The first 6 rows are patterns. Each new row is the sum of 2 different patterns, raised or lowered, with some noise. Before adding, each is slid sideways (what falls off one end comes back at the other) and multiplied by a number that may be negative. Names go in the order of the patterns.
Known rows, each followed by the names of its patterns:
[-37  -9 -17  -6   3 -15  18 -41  -4  14   8 -24 -29  -1 -27   7   1 -10
 -10 -32   6  -2 -43 -11   5   9  -3  -4  -1] | P
[ -2 -23   4 -19  24  17  16   1   5  -1  44  23  -2  11   1   1  -2  -7
 -31  -9  -5  -1  41   0   6   0 -53 -18  -8] | R
[ 16   1  30   2  -5  10  12  24   4  10  -4 -19  23   1  53 -12 -34  19
  20 -43   0  -9 -19   5 -12 -24   2  -5 -15] | H
[-13  -8  15  -6  14  17   2  -3 -18  29  17  -8  -1   0  11 -10  -1  13
   2   2  -2 -37 -26  -1   3  -9 -16 -18  24] | F
[ 35 -16 -21   3  53  -2  10  10  -1   5  20  -7 -49  -1  18 -13  53   1
  45 -21  27  10   9  -1 -11  -9  -2  10  -4] | M
[  7  16  39 -37  -2 -43  30 -10  38   4  -8  -2 -15 -41 -43  -2   9  20
  -1   0   0  -2  -4  21   3 -20  10   4  -5] | A

New rows, each followed by the names of its patterns:
[-36  -6  -8 -21   6 -49 -38 -14 -27 -46 -40 -13 -19  -5 -26 -20 -23 -24
 -14 -28 -23 -30  -9 -21 -36   6   1 -31 -12] | R F
[-38  20 -27  10 -31  -3 -20 -31  -7 -24 -38 -26 -14 -22  -4 -34 -26 -19
  14 -28 -37 -35 -25 -11 -15 -39 -66  -9 -24] | F M
[ 31  23   3  41  57  44  45  24   7 -16  24  86   4  12  77  37  53  58
  34  47  62  14  54  67  17  12   9  35  39] | H M
[-50 -46 -11 -49 -64 -88 -23  -3 -48 -56   6 -59 -37 -29 -42 -24 -25 -21
 -58 -18 -41 -24 -69 -53 -29 -60 -37 -57 -37] | P H
[  2 -52 -24 -40 -69 -49 -57 -42 -48  -8 -50 -87 -54  18 -40 -38 -42 -36
 -39 -26 -50 -89 -42  -3 -38   3 -44   5 -51] | F M
[ 14  12  15  13  -7  55   7  -1   8  15  25  -9  26   3  -2   7  -5  27
  -6  10  44   5  -1 -29  15  29  -4  20  34] | P H
[39 -8 29 42 32 58 31 76 17 49 38 10 10 24 37 24 27  8 77  4 10 51 64 39
 57 42 30 20 78] | F M
[-45 -47 -45 -29 -31 -36  15 -46 -56 -29 -23 -57 -19 -22 -46 -42 -31 -27
 -85 -39  -7 -47  23 -28   8 -52 -30  -5 -12] | F M
[-16  19  36  23  31  36  57  -8  22  20  13 -25  22  18  15  -4   7  13
  22  54  25  -2  17 -50  45 -15  68 -23  19] | M A
[-50 -31 -40 -61 -32 -41 -61 -42 -23 -48 -22 -42 -22 -60 -21 -40 -21 -63
 -47 -30 -38 -45 -56 -15 -68 -44 -36 -12 -40] | P M
[ 58  51  56  79  50  65  58  43  63  39 108  52  28  66  64  16  41  44
  45  52  41  35  31  30  32  67  46  64  42] | H F
[54 34 21 18 27 80 31 31 43 33 31 64 33 24 48 51 42 83 57 74 38 54 32 62
 45 74 32 23 54] | H M
[-11 -17   6 -25 -14  19  13 -15 -25 -16 -42 -19   4  -4  37   5 -11  -2
 -17  11   1 -43 -39  -8   4 -19  10 -52 -34] | P R
[48 64 85 62 64 64 80 48 68 30 22 58 47 78 46 -3 48 69 19 54 42 43 57 58
 36 53 49 15 66] | R H
[-79 -29 -86 -66 -50 -83 -43 -27 -16 -30 -48 -73 -58 -48 -57 -43 -66 -87
 -75 -40 -70 -61 -82 -76 -72 -96 -24 -57 -18] | R A
[ 12  -6  30  23  11  25  18   6  45  32   8  46  25  14   8  17   1  12
 -13  18  48  -2  25   8 -43   2   4  19 -26] | R F
[ -8  16   5   4 -20  -7  -7  -9 -17   8  -9  59 -23 -10 -47 -14  -4  -6
  33  26  30  -6 -19 -17 -20  24 -14 -19 -17] | P A
[-22  10  -2  44  15  54  15  18   2  33 -21 -48   9  43  57  10  40   3
  13  15  39  36  -7  22  51  11  15  23  57] | P A
[-17  12 -14   1  -7  29  41 -10   2 -27  21  25  45   6   3   3  -8 -29
 -35 -28  -1  13  -3  36  -1   4  -4 -19  -1] | R A
[-6 30 35 22 28 24 25 31 19 54  8  9 51 42 12 22 41 45  0 26 -3 50  5 62
 34  2 27 19  1] | P A
[ -7 -14 -22 -12 -16 -11   7  28   1 -24   0 -56   0 -25 -16 -36 -56   7
 -16  30  10 -17 -18 -15 -74 -24  12  -6 -48] | M A
[-15 -36 -14 -32 -76 -38 -36 -26  13  -4  -8 -42 -34 -30 -18 -30 -40 -13
 -10 -19 -39 -10 -38 -43 -24  16 -32 -34 -22] | M A
[-19 -36 -24 -73 -51 -54 -43 -40 -39 -49 -74 -37 -29 -33 -49 -57 -28 -39
 -23 -33 -41 -64 -54 -34 -34 -39 -24 -24 -28] | P R
[-36  34  -1   0  35 -28  -8  14  25  -9  12 -12  -4 -32  -3  -4 -49 -15
 -16 -16  21  -1  46 -40   9 -46  12  21 -32] | H M
[-34 -13  11   4 -39  -6  -2  39  15 -15   1 -31 -14 -25 -21 -35 -27   7
 -43  27   1  10 -26 -77 -25 -38  -5 -26 -11] | P R
[ 39 -23  23 -44  38 -29  53  32 -12  -3  18 -28 -30  14  19  30  19   7
  13  15  -7  28  -2 -17  24  13   4   8  21] | H A
[  8  41  25  13 -10  49  42  71 -19  38   6  39  36  28  49  45  69  30
  19  18  27  43   7  36  51  21  13  37  28] | P A
[ 27  11  11  11  22  11   7 -15 -24  -5   5  35   1   3   1  -8 -17   1
  21  -5  23   9  29  20   6  30  27   0  35] | R F
[ -2 -47 -57 -57 -67 -35 -59 -34 -15 -43 -44 -51 -24 -65 -37 -47 -64 -67
 -62 -59 -48 -88 -51 -50 -48 -53 -66 -51 -59] | P R
[41 79 29 41 53 57 67 47 62 46 40 29 56 55 40 11 61 24 32 55 53 33 51 97
 53 27 59  8 49] | F M
[-53 -57 -39 -11 -16 -17 -24   8 -22 -21  -4 -11   3  -8  -7  -7 -30  12
  13   5 -36  -9 -32   2 -22  19  -7 -10 -10] | F A
[35 39 10  5 -2 43 29 13 26 78 31 40 48 -1 33 31 28 35 34 37  0  5 44 45
 12  2 15 11 32] | P H
[-27 -15  -5  10 -18  10 -46 -31  24   0  18 -44 -40 -19  11 -46 -18 -32
 -57  -1 -29 -69 -28 -13 -18   1 -15  14 -39] | P H
[ 11  -5  -6  -2  12  18   8  34 -27  -3  -2  80  -4 -10  19  15 -25  17
 -20 -57   1   4 -29  44   0  25  -9  22  28] | H M
[ -3  15  29  14  39   6  -4  35 -23  52  -2 -24   8  34 -45  25  15   6
  12   3 -10  39  23  -6  29  15  34  14   7] | R H
[ 22  26   1 -23  -9   7  10  34  14   4  14  24   8  38 -16   3 -36  15
  25   1 -35  25  14  11  23  10  21  33  31] | R H
[-53 -37 -29 -53 -15 -34  14 -41 -74 -12 -15 -70  -2 -30 -49 -29 -38 -44
 -13 -55 -37 -15 -44   1 -39 -49 -31 -14   0] | H F
[-25   2 -21  15 -36 -10   6  -9 -34  -8 -14 -25 -38   0 -28  34  -3 -48
  -8   4 -88 -14 -56 -21 -27 -35 -48 -12 -14] | H M
[  3  -2 -42 -15  14  -1 -13  -6 -17 -15   6   8  -5 -12 -46  28  29 -29
 -30  35  -9   2  31  -9  12  10 -14   6  -1] | P H
[ 47  -7  21  31  -7  40 -15 -20  11  13  -3  26 -20  22  19   2  23  27
  44  27  50  27   4  36 -13  61   1  -7  77] | R H
[ -3 -42 -13 -51   7  21 -15 -32 -40 -14   0   5 -31 -51   2  20   1 -18
  -1 -63 -32 -40  18 -65 -26  -4   0   5   3] | P M
[ 42  44  28   7  64  39  73  19  -5  45  82   9  25  19  18  51  33 -14
  43  32   5  48  26  44  27  27  49  24  41] | H F
[ 25  39  60   7  25  20  64  30   1  27  10  45  17  21  37  11  36  28
 -32   2  31  38  21  13  13  34  10  11  40] | P F
[ -9   3 -15  -2  24  12  46   3   6   8 -58  18  -2 -10 -22  21   9  16
  33   9   1  12   9  61   9  -2  44   8  -4] | P R
[-48 -22 -51 -17 -38  18 -24 -26 -21 -28 -53 -35 -15  -1   2 -45 -14 -18
 -22  15  18 -10 -23   5 -12 -10 -29 -11  12] | R A
[-31   6   9 -13  -5  14 -42   1  14 -20  31   9  21 -11  20  -8  -4 -25
 -17  -8 -12 -16 -18  13 -21 -21   7   9 -11] | H M
[ 30  72  -3 -11   2  -3  17  16  10   9 -23  27  43  -9  -6  12  11 -11
 -31  49   5  40 -27 -21 -47   0  18   2   8] | F A
[-20 -52 -19  17 -37 -23 -42 -31 -19 -22 -46 -81 -34 -24 -31  24 -49   3
 -81   3   3 -40 -42   0 -37 -21  -3 -38   8] | H M
[ 25 -30  -1  16  17  42   5  31  17 -34  -2  10  18  21  37  -1  35  32
  41  29   2  28  47  22  19  12   6  12  13] | R F
[ -4  37  -3  61  27  80  35 -12  36  31  -5  26  30  72  34  49  45  39
  33  23  47  38  17  37  65  17  28  53 111] | M A
[  8 -18 -33  -5 -16 -34  -3 -14  35 -38 -58   1   0 -31   1 -28 -37  -3
 -16 -25 -33 -19 -30 -16 -10   0 -27 -22  -5] | H F
[-10 -24 -21   4  10  11  13 -39  -9   5  -7  18  -6  20  -1  -6 -54   9
 -21  22 -14  14  -7  -9 -40 -55  -4 -23  43] | P A
[ 41  32  20  45  79   0  33 -10  26   0  57  39  21  18   4  16 -11  26
  47  40  47  40  32  26  15  73  52   6  39] | F A
[-10  51  12   5  39  12  -7  -9  60  19  86  -1  69  -5  18  46  47  60
  70  78  23   1  38  28  79  18  -1  51  27] | H A
[  2  53  16  24  36  44  50  36  16  27  44  13   0  -1  24   3  12  -9
 -16  12  12  34  18 -16  23 -27  29  44  12] | H F
[ 45 -51 -66 -10  -4 -70 -21 -60 -58 -19 -34 -42 -20 -23 -29  16  -9   5
 -16 -47  -4 -17  -1  16  -3 -20 -30  16 -23] | R H
[ 20  -4   9   4 -47  13 -19 -19  45  52  10   5  20  -9  21 -13 -25 -54
 -11   0 -17  -9 -27  27 -25   9   2   6   2] | R M
[37 47  2 22 58 36 58 24 32 31 -8 40 32 47 16 35 26 37 63 43 15 33 39 80
 48 50 30 26 41] | P R
[-65 -27 -32 -32  -8 -35 -43 -12 -11 -66 -26 -57 -24 -10 -40 -81 -23 -37
 -46 -27 -33 -26 -30   6 -20 -38  -7 -59 -24] | H M
[-26   6  -1  -1   6  10  20   1   9  24  -1 -13  27  19   1 -52  47  11
  49 -15  20 -38  10  45  14  13  59  22  17] | M A
[ 40  25  21  -4  60   3  61  38  11  22  25 -19 -12   2  25  39  15  14
   8  18  12  38  35 -10  26  -9  26  45  22] | H A
[90 48 44 66 89 37 82 12 26 33 43 60 40  3 57 52 23 31 44 40 41 99 58 59
 45  5 52 21 80] | P R
[  9   1  -1  44  27 -13  16 -29  -1 -42 -14  25   4  42 -15  28 -14   9
   8  22  -3  58  64   8 -38  -2   6   9  18] | M A
[ -21  -67  -41  -47  -47  -44   -3  -32  -17  -48  -63  -42  -25  -28
  -85  -21  -19  -18  -34  -35  -66  -29    9  -36  -51  -17 -102  -39
  -65] | M A
[ -7  14 -11  16   3   3  24  44  10  35  15  -1  22   8  29  81  56  27
  22  38   1  54   1  44  -4 -10  29  34 -61] | R H
[-39 -33  -7 -23 -34 -28 -55 -35 -24 -11 -16 -16 -18 -23   1 -32  11 -24
 -64 -29 -14  -7   8   5 -27 -28  -5 -22  14] | P R
[-17  37 -19 -19  -1  20  28   8  27   4  22  16  23  31 -22   9  35  13
  29   6  13  13  18  36  26  -2  -3  -6  14] | P R
[-16 -10   6 -39  -7 -57  30 -23  -3 -14   3   4 -15  13 -17  38 -50 -19
  24   4 -91  -6 -22 -35  -3 -20 -43   2  38] | H M
[  0 -29 -14  14  -9  17 -41 -25   2 -21 -51  -3  -3 -23  -4 -18 -47 -19
 -26 -21   6 -20  31 -35 -15  11   4  -6 -20] | P H
[36 68 21 75 40 47 44 47 59 58 53 67 52 31 24 34 28 10 58 45 49 66 28 51
 15 31 27 14 23] | P R
[ -5   9 -20  24  -4  11 -65  -6  42 -33  -4  47  -4   4  -2   3  13   4
  -1  17  27  -9   1 -23 -23   1 -17  -8 -18] | P H
[-41 -33   0 -26 -39 -24 -38 -23 -19 -67 -39 -64 -24 -35 -18 -82 -29 -67
 -31 -63 -56 -23  -2  -5 -49 -38 -46 -52 -37] | F A
[  2   7 -12  -6 -11  31   0 -59 -12   0 -24  31 -16   5 -34   7  -1  20
 -12 -18 -20 -53 -15 -19  19 -44 -27 -19  48] | R M
[ -5  -1   2   4 -17 -45 -48  -5  -6 -58 -12  -7  20   4   7   2 -34 -12
  11   5  -5 -10  13 -45 -11   7 -14 -36 -36] | P R
[-21   9  20 -23   6  17  -7  40  26  44  16  -6  47  40  37  13  21  18
 -12  34  27  63   0 -19   3  16 -32  15  -4] | H F
[-28 -25  25   1  30  -3   4  13   4  29   7  15  29   1  24   0  52   1
 -17   3  26 -36 -10  -4 -26  -9  -8 -15  19] | H F
[ 23  24  -2  27  12   1   8  25  43  -8  13 -15  31  50   1 -32  34  21
  32  32   1  14  58   2  17  41   2  35   6] | H F
[-25  10  20   7  14  16 -14 -10   8  67 -18   2  42   1  -8  -1  -2 -42
  -7  44  -7  50  -1  28  -6   0  40   2 -19] | P M
[ 20  57   6  -7  17  39  -4  12   3   4  24   1  -6  20  14   1  14 -13
  18  12  11  15  10  17  28  15   0  10  20] | H F
[ -6  10   0  -3  -1  15  27  16  -1  -5  33   2 -54  13 -26  -3  17 -12
 -20 -20  15 -10 -15   3  43  22   5  18  21] | P H
[-37   0   6  -1   5   6   2 -11  60  21  34  -3 -20 -12   5  21  60  42
  36  46  26   5  11 -11  -6   1   5  12  -6] | R A
[-64  -9  -8 -24  48 -21  27 -33   2 -13 -33 -15 -33 -37 -32 -22 -24   7
 -32 -32 -32  30 -60  -8  13 -35 -30  28 -25] | H M
[ 50  16  53  52  20  18  25  23  28  27  33  56  11  20  41  70  56  54
  39  26  41  56  38 -20  42  51  11  72  32] | F M
[ 76  43  14  23  21  58  56  59  43  23  39 101  52  30  51  30  23   2
  64  11  72   8  44  38  41  46  43   5  62] | R A
[ 37 -40  -9  -9  47  -7  57   0  -1   9  -6   0 -39   3  45  30  -4  -9
   2   9  -5  51  16   3   9  -3  11 -16  55] | P A
[ -6 -11  25 -41 -23 -41 -18 -23 -16  -7  14  48   5 -29 -43 -11  -7  -6
 -39   0 -25 -36   7 -43 -41 -16 -19 -18 -74] | F A
[  4  -2  53  15 -11  -2  15  15  35  55  15  25  15  16  27 -21  49  20
 -13   4  18  16   6  35  18 -10   6  26  36] | P F
[-35 -70 -15 -31 -64 -42 -41 -69 -29 -37 -56 -24 -47   8 -27 -57 -24 -13
   1 -31 -24 -31 -66 -13 -39  19 -36 -70   7] | P H
[  8 -12  12 -25  41 -20   9  14   8  22  26   6   0  -3 -23  27  20   3
 -50   8  -1   4  16  -9  -9 -13  66  32 -17] | H M
[ 52 -17  30  -2  30   9  25   4  18  14  21  19  15  34  29  11  11  46
  10  21  14  10  -5  20   8 -25  42  24   9] | R M
[ 37  42   9   5   2   1  30   7   7   7   8  25  29  15  -3  14   4   8
  10  27  10  60  -5   9 -22   3  17   6  36] | P A
[ -2  10   3  12  -3 -12  23  16   4   4  -7 -18 -28  -2 -38  17 -23 -41
  41   2 -40 -12 -57 -38  -9 -21 -50  -7 -31] | R H
[-35 -21 -47 -44 -61 -50 -56 -47 -47 -66 -12 -52 -30 -25 -95 -48 -81 -34
 -29 -50 -73   7 -30 -18 -25 -46 -26   6 -22] | R H
[-11 -33  11 -40   0  27 -14 -18 -66   8   6 -13 -15  27 -12 -17  18   1
 -26  10  -1   7  13 -23  -1 -56 -13  -8  -9] | P H
